Each new row is followed by what is left after taking away its nearest point in the smallest flat space through zero that holds the last named rows.

K_405 (6 x 13):
[[-4.26 -0.76 -0.73 -3.63 -0.12  0.39 -1.36  3.56  1.76  0.96 -1.94  0.70
   2.17]
 [ 1.54  0.40 -0.57  0.06  1.24  3.00 -2.74 -0.40 -0.10 -0.56  1.97  0.42
   0.66]
 [-3.62 -0.65  0.71  0.94  3.37 -0.49 -2.70  0.16  4.47  1.56  0.92  0.74
  -0.84]
 [-1.78 -1.23 -0.82 -2.05 -0.50  1.24 -1.04  0.77 -0.85  0.00  1.23 -0.97
  -3.07]
 [-0.32  2.08  0.07  0.07  0.88  0.38  1.39  0.94 -1.43 -4.60 -3.94  2.35
  -4.34]
 [-1.18 -0.29  0.38  1.38  1.01  2.80  1.33  3.41  3.65 -0.45  0.98 -4.21
  -2.32]]
New rows:
[ 0.35 -1.50  1.32  2.11 -2.37  1.60  3.04 -1.55  0.37 -1.10 -1.98 -1.50
 -2.14]
[-0.62 -1.78  0.82  0.65 -1.53  2.04  0.07 -1.82  0.74 -0.09 -1.46  0.38
  0.10]
[ 2.84 -0.28 -1.39 -2.54 -2.54  1.82  0.80 -1.45 -1.40  0.71 -2.87  0.78
  2.30]
[ 0.91 -0.73 -0.59 -0.76 -0.39  1.37  0.31 -1.67  1.42  1.17 -1.87  0.07
 -0.64]
[ 2.28 -1.33  2.78 -1.85  2.92  2.86 -1.39 -2.94  3.02  1.91 -0.07 -2.26
 -0.38]
[ 1.81 -1.04  2.60 -3.20  1.40  1.36  0.30 -2.46  1.20  1.05 -2.56 -1.27
 -0.55]
[-3.04  0.11  2.63 -0.89  2.14 -0.63  0.24 -1.12 -0.79 -1.31 -3.06  2.03
  3.04]
[-1.62 -0.78  2.37 -0.31  1.31  1.07  0.68 -1.37 -1.41 -0.94 -0.17 -1.02
  1.12]

K_45:
[[-0.14  0.91 -0.15 -5.17  1.09  1.72 -0.26 -1.80  4.91 -1.93  2.00  1.88
   0.90]
 [-0.96 -1.83 -3.02  1.15  2.71  2.45 -1.25 -2.99  5.47  0.11 -2.12 -2.41
  -0.45]
 [ 0.04  4.24 -1.58 -2.84 -5.30  1.00 -0.32 -2.17  3.93 -0.70 -2.31 -3.28
  -0.40]
 [ 0.14 -1.89 -1.39 -3.82 -1.77  2.40 -0.11 -3.80  6.55 -2.14 -0.66  2.02
  -0.92]
 [-1.22  1.63 -0.52 -3.42 -0.75  2.90 -0.22 -3.20  2.44  0.24 -2.18 -0.52
   2.63]
 [-2.17 -2.33  2.03  1.02 -1.58  4.17 -0.65 -5.59  4.64 -2.09 -2.58  6.31
   0.90]]
New rows:
[ 0.68 -3.60 -1.26 -2.15  4.32 -1.72  2.53 -0.79 -1.30  2.26 -0.82 -0.49
  0.57]
[ 0.03  0.56  0.54 -0.11  0.86 -1.93  1.74 -1.14  0.48  0.55 -0.83  0.26
 -0.38]
[ 0.92 -1.32  0.40 -0.58  1.07  0.88  2.85  2.51 -1.42  0.14  0.28  1.77
 -0.42]
[ 0.31  0.51 -0.04  0.20  0.34  1.57  2.19  1.55  0.45 -0.03 -0.77  0.34
 -0.46]
[-0.43  0.77 -1.68 -1.24 -0.05 -1.08  4.59 -0.91 -0.65  1.29 -0.52  0.42
 -1.22]
[-1.03  1.40 -1.07  0.27  0.89 -0.81  4.04 -1.06  0.14  0.87 -0.19  0.97
 -1.20]
[-0.90 -4.59 -0.49  1.00  0.29 -0.36 -0.66  1.71 -0.04 -0.22  0.59  0.42
 -0.88]
[-1.59 -0.95  0.18 -0.21 -0.79  0.22 -0.97  1.31  0.29 -0.26  0.30 -0.46
  0.57]
[ 0.62  0.01  1.64 -3.94 -4.38 -0.36 -0.52  1.32  0.51  0.75  1.14 -0.55
 -0.59]
[-0.61 -1.03  1.63 -0.35 -0.76  0.50 -1.41  0.91  0.72  1.41  0.57 -0.74
 -0.03]

K_193:
[[-0.99 -1.51  1.68 -1.93  0.23  1.47  0.59 -0.77 -0.53  0.22  0.29 -0.61
  -2.09]
 [-3.70 -0.70 -1.19 -1.37 -0.25 -3.48 -1.37  0.30 -0.51 -1.72  0.88 -2.23
   0.67]
 [ 0.28 -3.28  1.87 -1.15 -1.25 -2.23  0.36  3.12  0.73  1.10  0.58 -0.36
   2.78]
 [ 1.60  0.61  3.55  2.58 -0.33 -1.64  1.45  1.10 -0.08  3.33 -1.97 -5.21
   1.10]
 [-0.53 -4.13  0.55 -0.02 -0.33 -0.92  2.12 -0.27 -0.26  1.13  1.40  0.83
  -1.32]
 [ 1.96 -0.93 -0.01  0.37 -1.89 -0.78  1.32  2.04 -1.28  0.01 -0.92  2.04
   2.16]]
New rows:
[-0.19  0.69 -2.37  3.99 -1.22  0.02 -0.15 -0.22 -1.54  1.25  2.04  0.90
 -0.71]
[-0.72  0.29 -0.12  1.05 -1.37  1.16 -1.17  1.02 -1.26  1.07  1.82 -0.17
 -0.24]
[-1.70  1.38  2.60 -0.01 -2.93  1.43 -0.71 -2.52  1.42  0.36 -1.00  0.61
  1.43]
[-2.00  0.41  1.71  0.75 -3.08  0.27 -0.18 -2.68  1.34  0.39 -0.43  1.15
  1.43]
[ 1.65 -0.63 -2.34 -1.29  2.09  1.13  0.58  0.30  2.20 -1.80 -3.54 -0.69
 -0.66]
[ 1.24 -1.73 -2.15 -1.05  1.75 -0.07  1.19  0.54  1.88 -1.46 -3.36 -1.26
 -0.55]

K_624 (6 x 13):
[[-1.21  1.90 -0.40  1.58  1.15  6.55  0.46  0.28  0.28 -0.99 -2.23 -3.37
  -2.81]
 [ 1.66  3.12  2.59  1.12 -2.28  6.10 -0.67  0.95  1.49 -3.37  1.07 -3.37
   1.50]
 [-0.88  0.64  3.83  2.83  0.85  3.45 -3.68 -2.48 -3.01 -2.03  1.37 -1.83
   1.66]
 [ 2.76  5.69 -0.05  2.21 -1.47  3.26  0.85  1.74 -2.93 -0.61 -1.67 -3.82
   0.01]
 [ 0.34  5.22  0.44  1.07  2.59  5.53 -1.87 -1.15 -0.31 -0.39 -1.30 -3.01
   0.73]
 [-1.99 -0.01  3.27  3.20  4.55  5.67  0.79  1.03  0.00 -0.94 -4.41 -0.52
  -2.39]]
New rows:
[-1.35  2.31  2.31  3.14 -2.06  2.89 -1.37 -0.77  2.05  1.83 -2.80 -2.43
  1.18]
[-1.63  0.31  0.94  1.98 -2.69 -0.62 -0.88 -0.93  2.04  2.92 -2.11 -0.81
  0.93]
[ 2.97  0.88  2.57 -0.21  0.86 -0.90  1.61 -0.09 -2.84 -2.72  0.09 -0.11
 -2.16]
[ 1.94  0.42  0.92 -1.93  1.48 -0.53  0.92 -1.32 -0.76 -2.26  0.89  0.03
 -2.40]
[ 2.67  2.56  0.65  1.69  0.18  1.78  0.90 -0.60 -0.82  2.75 -2.50 -2.43
 -1.71]
[ 1.74 -0.60  1.28  0.42 -0.57  0.09  0.04 -1.54  0.91  2.20 -0.28 -0.73
 -0.85]
[-3.05  2.33  0.67  2.38  1.20 -2.76 -2.01 -3.08 -1.15 -0.44  2.94  2.18
  2.80]
[-2.69  2.14 -0.57  2.28 -0.37 -0.81  1.26 -0.24  0.81 -0.97  1.16  1.21
  0.17]

K_448, 6 rows:
[[ 0.88 -0.55  1.35 -0.83  0.02  0.14 -1.14 -1.63 -2.09 -0.63  1.64 -1.34
   2.85]
 [ 0.11  1.48 -0.90 -1.37  0.33  0.61 -1.03 -1.39  2.37 -0.02  0.15 -0.24
  -0.94]
 [-3.02  2.21  0.95 -4.00 -2.61 -0.30 -1.31 -0.79 -2.82 -0.20 -0.93  0.45
  -2.14]
 [-0.61 -0.32  0.22 -3.08  2.09  3.97  0.27 -1.25 -1.14 -3.60 -2.27  0.88
  -2.30]
 [ 1.53  0.09 -1.35 -2.26  2.87 -0.55 -0.36 -1.47  1.88  0.15  0.63  1.90
  -2.19]
 [-1.50 -1.40 -0.77 -0.52  0.77 -2.21 -1.85 -6.33  0.33  0.93  0.62  0.73
  -0.75]]
New rows:
[-0.35 -1.33  0.82 -0.16  1.83 -2.10 -0.02  2.49  2.75 -0.82  2.43  1.50
  0.04]
[-2.16 -1.08  1.47 -0.43  0.44 -0.87 -0.62  1.14  1.71 -1.79  1.48  0.48
  0.31]
[-2.62  0.71 -0.13 -1.46 -2.28  1.94  0.31  3.69  0.87  2.76 -1.98 -1.72
  0.47]
[-1.10 -1.69 -0.36 -1.69  0.65  1.01  0.01  0.66  0.43  2.55 -0.76 -0.70
  1.01]
[-2.41  2.31  0.59 -2.33  0.99  3.38  1.78  3.15 -0.40 -2.27 -1.69 -4.59
  0.74]
[-2.00  0.19 -0.42 -1.02  2.34 -1.08  1.52  0.49 -0.01  0.44 -0.06 -2.71
  0.34]
[-0.71 -0.15  0.67 -0.09 -3.09 -1.44  0.42  1.06 -0.74  0.76 -0.63  3.94
 -0.16]
[ 0.62 -0.25  0.47 -0.10 -1.72  0.52 -0.14 -0.35  0.82 -0.49 -0.17  2.76
  1.13]
[ 0.17  0.23 -3.30 -0.04 -0.35  0.55  0.36 -0.66 -0.59  1.32 -1.76 -0.47
  1.86]
[ 0.46  0.28 -3.16 -0.76 -0.06  0.40  0.46 -0.23 -1.14  1.25 -1.63 -0.04
  1.58]
[ 0.43  0.01  0.10  1.51  1.11 -3.05 -1.27  0.31 -0.27  2.57 -0.01  2.15
 -0.98]
[ 0.24  0.72  0.74  0.86  0.79  0.15 -1.61  0.17 -0.35  0.43 -0.81  0.51
 -0.05]

K_118 (6 x 13):
[[ 0.53 -1.69 -2.05 -2.66 -0.71 -0.23  1.16  0.05 -1.17 -3.32  1.09  1.17
   0.16]
 [ 0.62  6.02 -0.09 -0.71 -1.80 -0.53  3.67  1.51  0.41 -2.76  1.69 -0.41
  -2.96]
 [-0.51  1.79 -0.94 -5.22 -1.04  0.73  0.09  2.09 -0.67 -4.40 -0.91  0.23
  -1.69]
 [-0.53  5.94  1.53 -3.39  1.30  1.36 -3.86  1.87 -0.50 -3.64  1.31 -1.03
  -5.57]
 [-2.79  2.90  0.60 -4.23  0.24 -0.10  2.25  2.28  0.69 -2.59  0.65  1.23
  -2.10]
 [ 1.08  1.66  0.96 -1.16 -3.72  0.10  1.54  6.26  1.04  0.29 -0.90  0.13
  -1.29]]
New rows:
[-0.30 -3.46  0.69 -2.31 -0.52 -1.69  0.50  1.69  0.14 -1.14  0.59  4.59
  0.89]
[ 0.78  0.43  1.16  0.09 -0.34 -1.20 -0.55 -0.59  0.24 -0.52 -0.80  2.11
  0.19]
[-2.17 -0.70 -1.27  0.20 -0.27  0.58 -0.26 -0.22  1.18  0.88  0.17  4.59
  0.20]
[-0.55  0.93 -1.62  0.84 -1.15  0.98 -1.07 -0.54  0.77  0.25 -0.55  3.28
 -0.35]
[ 0.32 -1.55 -0.71 -1.79 -3.17 -2.40 -0.31 -0.59 -1.89  3.04 -0.24  0.40
  2.85]
[-0.31  1.12  0.08 -2.01 -1.96 -2.27 -1.03 -0.99 -1.84  2.22  1.07  0.11
  0.79]

K_995:
[[-0.80  0.17 -2.81  2.23 -1.65  2.33 -4.43 -1.82 -5.16  0.85  0.59 -0.56
  -3.98]
 [-4.72  0.75 -5.61  1.58 -2.95  5.31 -2.80 -4.43 -3.20  0.41  3.04 -2.45
  -3.29]
 [-0.36 -0.72 -3.84  3.34  2.59  6.27 -2.38 -1.40 -0.58  2.13  2.42 -0.08
   0.42]
 [-2.21  0.24 -0.14  3.30 -1.78  6.55 -5.08 -1.35 -3.07  0.58  1.62 -3.78
   1.35]
 [-0.85 -3.70 -4.15  3.01 -1.51  4.74 -5.20 -2.65 -6.06  2.50 -0.71  1.17
  -2.08]
 [-3.50 -1.59  1.16  1.48 -2.37  6.55 -6.46 -4.17 -0.13  1.19  0.88  0.62
  -4.44]]
New rows:
[-1.26 -0.69 -1.25 -1.75  2.21  3.16 -2.98  2.21 -1.62 -0.05  0.00  1.97
  0.01]
[-1.72  0.41 -0.61 -3.07  1.29  1.08 -1.28  2.57 -0.96 -1.15 -0.04  1.12
  0.26]
[ 1.94  3.06 -1.55  2.16  1.66  0.29 -2.19 -1.94 -1.50 -1.55 -1.09 -2.29
  2.70]
[ 0.96  1.39 -0.76  0.26  0.84 -0.64 -1.29 -3.22  0.63 -1.54 -2.09 -0.03
  1.28]
[-1.44 -2.71 -3.01 -2.03 -2.32 -0.64 -1.25 -2.02 -2.52  1.70 -2.24 -0.85
 -1.41]
[ 0.20 -0.22 -0.54 -1.34  0.64 -0.33 -0.86 -0.09  0.57  1.33 -0.82 -1.66
 -0.23]
